Each cloud of rows lies close to a flat space through zero, with a little noise off it, and is much wider in some directions of that space than in others. After each cloud: how many dimensions does that space have?

[[-39.7  16.4  52.7 -39.1  33.4 -59.8 -18.9  22.0 -14.9   5.7  13.9 -19.6
  -33.1   0.0   0.4  45.8 -54.9 -27.7 -33.2]
 [ 39.5 -13.3 -48.7  54.5 -18.3  58.0   6.9 -17.3  21.4 -19.0 -11.5  16.4
   29.0  14.5  -8.4 -53.1  64.7  24.1  35.5]
 [  3.5  -5.8  -1.7  25.6  14.3  11.4 -23.6  -6.5  -8.1 -23.5 -10.4   6.4
   17.1  24.7  -2.9 -29.9  25.7  -9.3  24.6]
 [-10.3   7.2  13.3   9.1  21.7 -11.7 -17.6  11.1 -13.0 -17.1  -4.5  -9.9
    6.8  30.1   3.4   2.3   2.0 -12.8   7.1]
 [  9.1   3.5  -8.7  13.1  -7.2   8.4   7.7  -1.4   3.8 -12.1  -3.6   4.0
    5.6   1.7   0.0  -9.4  18.9   4.9   1.9]
 [ -6.5  -2.6   6.8   3.9  21.3  -8.1 -11.3   6.6 -12.7  -8.7  -6.2 -14.4
    7.6  13.8   2.7  -0.3   3.8 -11.0   3.9]
 [  9.8  -4.4  -2.3  12.9  12.1   3.4  -7.9  -2.1   1.3 -14.4  -5.7   6.4
   12.4   5.7  -4.9 -11.9  21.9  -5.7   1.5]
 [-16.7   6.8  10.2 -24.2   4.4 -21.5   3.2   8.8 -11.2  10.0  10.8  -6.4
  -18.8 -14.2   1.7  27.5 -19.3 -14.8 -12.0]
 [  7.8  -2.7   1.1 -10.7  -4.9   0.1  14.1  -3.4   5.7  10.0   9.7   2.1
  -17.0 -11.5   8.3  14.6 -11.9   1.6  -5.7]
 [-12.1   3.2  11.7 -31.9   2.1 -19.1   1.0   2.0 -10.0  13.2   8.8 -11.3
  -20.5  -3.0   4.9  27.7 -31.2 -12.7 -11.8]
 [ 14.2  -1.3 -23.9   1.2 -20.8  27.0  15.7  -5.2   8.4   4.7  -1.4  13.7
    8.2 -11.3   2.2  -1.9  16.1  17.8   2.3]
 [-23.6  14.0  36.2  -8.0  22.7 -26.9 -20.7  16.6  -7.0  -3.2   0.9 -21.7
  -14.1  11.5  -5.6   8.5 -29.9 -22.2  -8.0]
 [  3.6  -1.3 -16.2  -7.0 -16.0  12.4  12.5   1.1  10.8  15.3   5.2  14.0
   -3.1 -12.2   3.2   5.3  -4.0   4.1   4.1]
 [-11.3   6.5  21.9   4.1  29.1 -15.5 -14.9   8.9  -7.5 -18.6  -7.5  -7.3
    0.6  15.3   5.6  -3.9 -10.4 -13.8  -3.2]
 [ -1.2   3.1  -0.3   5.6   2.9   3.6  -7.7   2.1   3.2   4.5   0.3  -1.2
   -3.3  -0.6   1.8   1.5  -1.2  -3.3   0.9]
 [ -8.0   2.0   5.4   8.3  17.4  -2.3 -18.1  -3.6  -3.8 -18.0 -11.9  -1.4
    5.8  19.8  -4.9 -12.2   6.3 -13.7  11.5]
 [ -5.9  -2.9   5.8  -7.4  -9.3  -3.7   3.2   4.0  -4.2   9.0   7.1   0.3
   -7.0  -4.7   3.7   7.1  -7.7   4.5  -6.8]
 [  9.3  -4.0  -6.3   8.5  10.7   7.2  -9.6  -4.7   3.3  -8.5  -6.6   1.5
   15.2   6.9   5.5 -11.5   6.2  -8.6  11.0]
 [  3.3  -0.6 -14.7   4.2  -9.4   7.9   9.9   0.2   7.5   2.8  -2.0   9.8
    8.0  -4.3  -1.9 -13.5  14.6   4.0  -1.6]
 [  8.3  -1.8  -0.8 -13.5 -16.3  -6.0  12.2   1.1   5.4   7.7  10.4  -4.7
   -9.5 -15.3  -0.9  17.1  -1.4   4.0  -3.0]
 [  6.3  -0.5   1.1  23.0  19.5  11.8 -22.0  -0.8  -9.0 -24.8 -13.5  -3.2
   15.4  29.5   4.4 -28.2  28.3  -0.5  15.2]]
 => 2

[[-14.8  15.5 -42.0 -22.9 -17.4   6.0 -16.0  15.2  29.3  28.8   8.1 -28.9
    4.3 -10.1 -15.0 -32.4 -45.6 -13.7   7.1]
 [  6.0   1.4   7.7  18.4  17.9 -38.2  30.6  13.1  24.3   0.1  27.9   9.5
  -18.7 -13.3 -51.3  43.7 -10.0 -38.3 -38.7]
 [ 33.6 -17.4 -12.9  27.3  30.4 -32.7  12.2  -1.9  16.0 -48.0 -54.6  31.1
   -4.5  19.8  15.6 -56.5  31.3  10.2  22.1]
 [ 17.3  29.3  46.1  -8.3 -24.4 -29.8  12.0  -2.2   4.7  61.7  -5.7 -19.2
  -13.0 -22.2 -26.6  21.3 -38.5  -0.2  40.1]
 [-13.6 -23.8   9.8  16.2  18.1 -33.5  20.3  23.4  23.9  -1.3 -30.1  21.8
   27.3  24.4   7.5 -21.9  27.4  10.6 -13.1]
 [-43.1 -11.1  12.7  17.6 -26.6   7.5 -15.0  -2.5  -9.9  52.7  14.5  31.3
    7.4  15.8  16.2   4.3  -7.4  -1.9 -22.1]
 [ 61.1 -24.2   3.6  41.7   5.1 -21.6  20.4   0.3  67.9   1.7 -22.1 -11.0
  -16.7  18.3 -17.9  31.3  44.1   9.2  12.9]
 [ 40.3  28.3  35.7 -54.4 -36.3   9.8 -56.4 -25.3  75.6  33.0 -20.0 -11.1
  -44.7 -25.7 -51.9  -8.3 -17.7  56.5  22.1]
 [-33.2  20.2 -17.0 -14.3  37.6 -34.1   6.1  34.6 -27.4 -32.8  -5.3  -3.0
   37.1  -7.8 -15.4 -55.6  -9.2 -11.0 -37.4]
 [-50.5   9.5   4.0   5.1 -40.0  77.7  -5.4   1.5 -16.2  14.0  63.9  19.7
   22.6  41.5  -6.6  15.7 -38.0  -9.6 -23.9]
 [ -3.9  13.0 -33.2  -2.7 -18.1   5.1   6.2  11.4   3.6   9.8   7.0   4.9
   13.8   3.4   2.3 -13.6 -34.3   1.2  12.1]
 [ 21.5  31.3 -11.0  65.8  -1.0  42.8  15.0  -5.2 -11.7   4.8   8.5  14.0
  -39.5 -27.4 -17.0  18.9   4.0 -37.5  25.8]
 [ 18.8   8.2 -16.9  -1.2   4.9 -27.9 -10.9   9.0  13.8  -5.7  -2.7 -23.9
    4.5   4.4 -20.5 -28.6 -11.7   0.0  -5.9]
 [ -7.0 -12.9  14.2   2.3  10.3  18.1  -6.4 -11.8  -0.8  -2.7 -17.9  -6.7
  -13.5  11.6  12.7 -30.3  15.4 -15.5  19.6]
 [ 19.5  11.6  11.5  -7.0  10.0  -2.1  22.6  24.2  23.3   4.4  -9.2 -45.6
   16.9 -21.9 -13.9  38.8  24.8  18.0  15.6]
 [ -5.2  11.8 -18.9  -7.7 -19.6 -28.1   0.5  21.6  27.1  44.8  -9.7   0.8
   11.2 -37.3   0.5  25.2  -8.4  23.0  -0.7]
 [ -6.9  38.5 -71.5   6.4   1.1   0.8  62.7  57.9 -28.3 -19.1   6.1  -4.2
   70.3 -25.6  21.4  15.2 -37.8   5.6  26.9]
 [ 25.9  39.9 -19.7  78.4  16.1  25.5  20.7  32.0 -34.7 -41.0 -35.5  12.0
   40.7   1.7  18.7 -30.9  45.4  21.5  25.0]
 [ -5.4  21.7  -6.5 -19.1  26.0  26.6  29.5  24.3   1.7 -40.2  -9.8 -18.9
   16.8  -9.5 -15.9 -26.8  -9.3 -12.4  22.0]
 [-26.1  33.5 -20.5  -9.1  -8.5   9.8   9.7  42.5 -10.9  31.1  -4.1 -24.6
   44.4 -36.6  11.2  13.0  -6.6  18.1   9.5]
 [-11.5  -7.1  -1.7 -30.9  39.1 -24.9   7.3  -0.1 -65.5 -65.5  11.7 -17.7
   27.9   2.2  14.9 -16.4   5.9  -9.9 -30.8]]
 => 12

[[ 30.1   4.6 -20.7   0.0  -8.0  -0.2  -1.1  16.6  14.6   0.2  30.1 -20.1
   -9.2  -4.8 -22.7  12.6 -18.2  27.3 -37.0]
 [-64.3 -34.3  35.9 -17.0 -31.7   2.2 -20.0 -28.8 -44.5  28.8 -36.7  31.5
   30.4  11.4  15.5 -17.6   7.9 -49.5  57.7]
 [-14.5  11.7   6.4 -43.3  -4.1 -13.5 -18.9   3.6 -17.2   6.3  -0.7 -30.9
   10.4  44.0 -36.6 -54.2  -4.1  28.8 -28.8]
 [ 10.0  29.4  -7.4  14.2   3.2  -0.3  23.6 -15.6   1.4 -45.3   4.1 -18.2
   -2.7  25.6  14.0   8.5   8.3  -5.9 -10.9]
 [ 11.3 -15.9  -9.1  -9.4   4.6  17.2   6.0 -19.2  11.3 -14.5  23.9 -11.3
   17.4  29.9  -6.9 -30.1  41.4  14.1  -3.1]
 [ -8.4  78.0  34.0  29.7 -43.9 -38.3 -34.6  21.6 -43.8 -36.0 -10.7 -36.7
  -84.7 -13.6 -51.0  -1.0 -51.6  -3.5  -9.0]
 [ -6.0   8.8   0.9 -16.1 -18.7 -20.0 -12.7  13.1 -30.1  11.9   3.5 -33.0
    9.0  18.3 -19.8 -10.9  -5.6  18.4 -10.0]
 [-10.5  22.8  -4.7  -0.9  -0.6  -2.7  13.0 -24.7  -5.2  -7.8 -20.7  -0.9
   11.3  21.9  12.3   5.0  -6.0 -35.5  -3.1]
 [ 38.3  26.5 -28.7  -4.5  19.6  -0.3  -0.1 -20.8  27.2 -14.0  12.8 -37.9
    4.1  37.6 -57.9 -35.4  -9.9  15.0 -66.1]
 [-13.8 -12.6   2.3   0.1 -25.4  -8.4   4.8   5.6 -14.7 -12.7  -2.1  -2.6
   11.1   1.4  11.7  21.8 -20.8   4.0   5.1]
 [ 13.9  14.7 -13.2 -21.7   6.7 -11.6   9.6   2.1   4.1 -13.7   0.2 -35.2
   11.7  27.4   2.7 -23.0  -7.6  21.3 -21.8]
 [ 23.5 -18.7 -20.1   0.0  25.9   6.1   0.2   0.4  35.2  36.0  -4.9  24.5
    0.9 -38.6  17.8  -1.4  27.4  -9.5  28.9]
 [-16.5 -32.5 -12.9 -21.9  26.4 -17.5   7.3  16.7  11.1  12.4 -18.2  16.0
   44.9   6.0   2.5   4.6   6.7  40.7  -5.6]
 [-67.5 -30.5  18.2 -30.3 -67.3  -6.8  -7.4 -10.3 -52.1   8.8 -14.8  13.6
   40.6  28.7  14.5  15.3 -14.5 -23.5  25.4]
 [ 24.5  34.1   0.3  10.9  50.7 -26.6  -1.0  41.9  17.1  -7.7 -14.7 -10.4
  -38.0 -29.8  -2.1  -5.3  -6.5  46.0  -6.9]
 [-18.1  52.3  19.7 -33.6 -23.6 -34.2 -32.6  12.2 -24.9 -16.4 -15.0 -36.1
  -43.9  21.5 -47.1 -59.8 -24.2  20.1 -12.8]
 [ -8.8 -21.8  13.1  16.1  23.6   9.5  28.3  22.6   5.3 -18.2  -4.9  30.1
    2.2 -27.1  69.7  41.4   9.9  10.6  33.3]
 [-11.4  -6.1  14.0  -8.1 -12.9   7.2   0.4  25.6 -19.3  -3.5  25.0  -4.8
   -1.7   6.3   1.6  15.0  -9.2  25.4 -18.9]
 [ 48.6  49.7 -20.4  45.7  18.6  13.8  15.8 -26.8  14.7 -60.8  45.5 -46.3
  -17.0  49.3 -66.0  -1.0  18.5  15.7 -80.2]
 [-41.0  -9.3  35.2 -11.1 -15.0 -22.6 -37.6  19.1 -31.2  34.3 -32.4  23.0
  -18.5 -31.4  -6.4 -20.9   2.4  -3.0  53.2]
 [-27.8  -1.3   1.4 -12.7 -27.3  -6.1  -5.8  -9.6 -30.7  18.2  -1.4  -0.5
   25.6  25.3 -11.2   6.9  19.2 -14.9   4.8]]
 => 11

[[ -2.5  -1.7  18.3  -4.3   4.7  -3.1   4.3  12.2 -17.0  -2.5  18.6  18.4
   -1.2  -9.0  14.8  15.0  17.6   0.1  -1.8]
 [  9.0  32.7  17.0 -36.7 -41.0 -35.2 -14.7  19.7 -27.2  14.6 -32.3  18.7
    1.1 -14.6  18.7   5.0  -4.3 -28.0  11.4]
 [ 30.2 -14.9 -17.0 -12.6  -0.7 -10.1 -33.5  -5.3  -6.3  10.5  11.0  -4.6
   44.8  -2.0   5.1  17.1  12.4 -35.0  -4.4]
 [-23.7  -9.4  21.0  39.5   5.4  -5.0   2.2  -0.5   4.0  30.6 -22.0   8.3
  -29.3 -18.9   0.2  -7.6   3.6  16.5  23.5]
 [ 16.6  -3.2 -25.3 -14.1 -25.8   3.3   3.6   6.3  -3.8  -9.7  15.0 -20.2
   10.5  -0.2  -0.7  -4.5   1.8   2.2 -15.8]
 [ 27.8 -21.4  -1.1  17.0  16.9   4.0 -16.2   5.5  25.6  11.7 -22.8 -15.6
    9.3  26.9 -27.5  33.8   5.8 -36.6  20.2]
 [  8.4  -5.7 -19.4 -13.3 -38.4  -7.8   4.1  -2.4   3.0  -7.6  14.5  27.2
   -0.5   8.6   6.7  10.1   0.3 -19.4 -23.6]
 [ 32.8  34.7   0.6 -28.9   9.3 -11.1 -19.0  -9.9  27.1 -24.0  20.0 -10.1
   23.5  -1.2  22.1  27.1  20.8 -25.3 -40.0]
 [ -2.1 -12.8  -8.8  14.6  -9.1  28.2  29.9  14.0 -17.6 -20.1  15.6  20.0
   -6.1  -8.0  11.1  15.4  21.2  -8.2  -5.2]
 [ 26.1 -16.7  -9.7  -9.8  -4.4 -11.7 -26.9 -13.8  13.4  14.4 -25.9 -16.8
    7.0   0.3   5.0   6.6  27.7 -44.8 -15.1]
 [  0.2  -0.3   3.1 -20.9   9.0  -0.8  24.3  39.6  -7.1 -24.5   7.7  18.8
  -11.6 -19.9  14.3  16.7 -11.0  31.6 -28.4]
 [-21.5  -1.4  12.3 -22.8  -5.3 -22.7 -17.1  17.4 -12.4   0.5   4.6 -15.1
   -7.3  12.2  21.6   4.8 -16.3  -2.8   8.7]
 [  8.8 -18.1  11.4   5.7  29.6   5.2   5.9 -14.0  -2.4 -10.3  -0.2  19.6
   -9.7  20.8 -24.2  -5.9  26.1 -10.5  -2.7]
 [-14.0   9.9  24.2   4.0  16.3  20.7 -33.0  -6.6 -31.9 -20.3  10.7   4.7
    8.2  22.0 -19.2 -15.6 -18.1   7.0  -2.8]
 [ -5.1  -7.5  30.3  -3.9  -3.6  -8.2   5.8  20.2   8.3  -7.7  -2.6  10.8
  -11.9   5.5  12.4  41.3   5.8   8.1 -18.2]
 [  4.7 -12.0   4.2 -27.9 -33.6  34.4  49.7  14.0 -14.9   6.6 -25.7 -21.9
   -2.0   1.2   3.4  14.3  17.8  10.0 -10.5]
 [-13.6   0.8 -10.8 -12.7 -11.0 -18.2  -0.8  -8.1  -9.6 -18.7  -2.7  22.6
   13.2  -1.3  22.7  -2.3   0.1 -19.0  -2.3]
 [ 11.9  -8.7   0.7  14.1   2.3  26.2  16.8  30.0 -29.6 -35.5 -10.1  20.8
  -18.0 -35.4   1.8  -4.4  22.7  16.0 -37.5]
 [-16.1  23.3  59.0   5.9  26.7  23.2 -22.2  37.0 -26.8 -15.6  14.0  16.9
   10.8   4.2   5.6  48.3 -23.8  16.3   0.0]
 [  8.5  -3.9   8.9  -8.1 -13.9 -41.6 -12.3 -11.9  25.5  -3.0 -11.6 -26.5
    6.3  22.6  -5.5  11.0  10.2  -1.9  -2.4]
 [ 14.3  -1.5 -23.1 -25.8 -20.6  12.3  18.1 -21.3  -8.0   3.0  12.8  38.1
   21.0   6.7  -0.1  -2.3   9.7 -24.2 -12.2]]
 => 15

[[-16.3  16.3  23.9 -28.5  -8.0  15.9  14.3 -12.8   0.6  49.0   0.6  -4.9
   -9.1 -20.3  -6.4  27.6   3.1  10.1 -23.8]
 [ -0.4   5.2  -6.8  32.8 -24.9  -4.1 -13.8   9.6  27.8 -49.5  -1.5  -9.0
    6.7  14.2   5.6 -26.3   3.7  -0.2  12.8]
 [-16.8  -1.4  11.7 -64.8  16.4  31.4   2.7 -17.7 -49.0  82.9  10.3  31.0
  -10.8 -18.5  -5.2  37.9  -5.8   4.9 -28.7]
 [ -1.1  -7.4 -10.4  20.4   4.1   6.2 -16.5   1.1 -11.9  -0.8  24.2  11.5
   11.2 -19.3   8.9  14.8  -7.6  12.2   5.3]
 [-19.4  -0.9  -8.6 -35.8   6.8  -0.4  12.6  -6.4 -19.2  30.2 -18.5  13.9
   12.5   7.5 -14.6  24.8  10.1  -7.2 -13.2]
 [ -3.2 -16.7 -42.7  15.7   3.9 -23.3 -11.7  14.6  -7.5 -46.5 -14.6  15.6
   33.1  26.8  -6.6 -12.4   5.7 -15.7  19.0]
 [-12.7   6.5   1.4  -2.4  -8.0   2.1  10.6  -6.8   9.6  13.9  -5.2  -5.6
   10.6 -12.9  -5.0  24.3   5.3   8.0  -8.6]
 [-15.4  12.3  29.8 -67.1   3.5  32.8  10.6 -19.2 -27.2  79.6   2.0  12.2
  -25.5 -11.0  -7.1  23.9  -1.0   3.0 -33.9]
 [  8.4  14.7  26.7  28.2 -11.0   8.5   6.6  -5.8  24.3   8.7  23.1 -24.3
  -12.5 -35.9  10.1  13.3  -5.8  23.6  -4.4]
 [-30.8  14.6   2.7 -12.9 -24.6  12.7  -1.5  -8.5   6.9  18.5  -5.9   3.2
   14.3  -4.0  -3.0  23.8   9.9   7.7 -15.4]
 [ -5.2 -17.5 -37.8  21.8   9.2 -21.1  -3.9   8.4  -8.9 -29.0  -7.3  10.9
   37.9   5.6  -5.0  13.9   3.2  -1.8  14.6]
 [  6.8   5.5  12.2  32.4 -14.2  11.6 -13.8   0.3  17.9 -12.7  22.0  -9.9
   -7.9 -17.1  14.0  -6.3  -6.6  16.1   4.2]
 [-15.6  -0.8   3.6 -69.1  27.8  -2.7  37.6 -14.1 -32.0  66.3 -29.5   9.4
    1.4  -0.8 -25.6  40.6  10.7  -9.2 -25.0]
 [-20.6   8.2  -9.0 -29.6 -20.9   5.3  -7.9   1.5   1.4 -12.0 -26.8  11.9
    7.3  41.4  -7.9 -16.8  12.6 -15.1  -6.9]
 [-28.8   1.4 -21.5 -14.5 -13.6  -2.5   0.8  -1.2  -5.1   0.1 -20.1  11.3
   28.3  14.8 -10.9  20.1  13.3  -4.1  -7.6]
 [  1.8 -24.9 -34.9  21.7  23.8 -10.1 -13.4   5.2 -28.5  -7.2  15.4  23.9
   28.9 -13.2   3.1  19.6  -6.7   4.4  14.4]
 [  8.8   7.5  10.2 -20.9   0.6  -6.4   9.9   1.9   6.7  -8.6 -19.0  -8.6
  -18.4  24.1  -6.5 -26.9   4.2 -16.3  -1.4]
 [ -1.5 -14.8 -16.4 -16.1  21.1  -5.9   1.1   1.7 -27.2  10.1  -5.6  16.5
    9.3   5.9  -5.2   7.1  -1.5  -9.4   1.3]
 [-10.0  -4.4 -19.4  15.1  -5.6  -7.7  -1.1   2.1   3.5 -14.9  -5.5   3.8
   24.8   0.4  -2.5  12.9   5.8   1.9   5.6]
 [ -1.4 -28.6 -47.3  18.2  21.5 -23.5 -11.7   8.2 -25.4 -27.6  -1.6  24.3
   37.3   9.1  -4.0   9.3  -0.5  -8.6  21.0]
 [ -6.1 -12.4 -28.5 -14.8   4.8 -12.4  -3.8   7.3 -15.1 -20.9 -22.7  16.4
   17.9  35.0  -8.5 -12.5   7.8 -19.2   7.4]]
 => 5
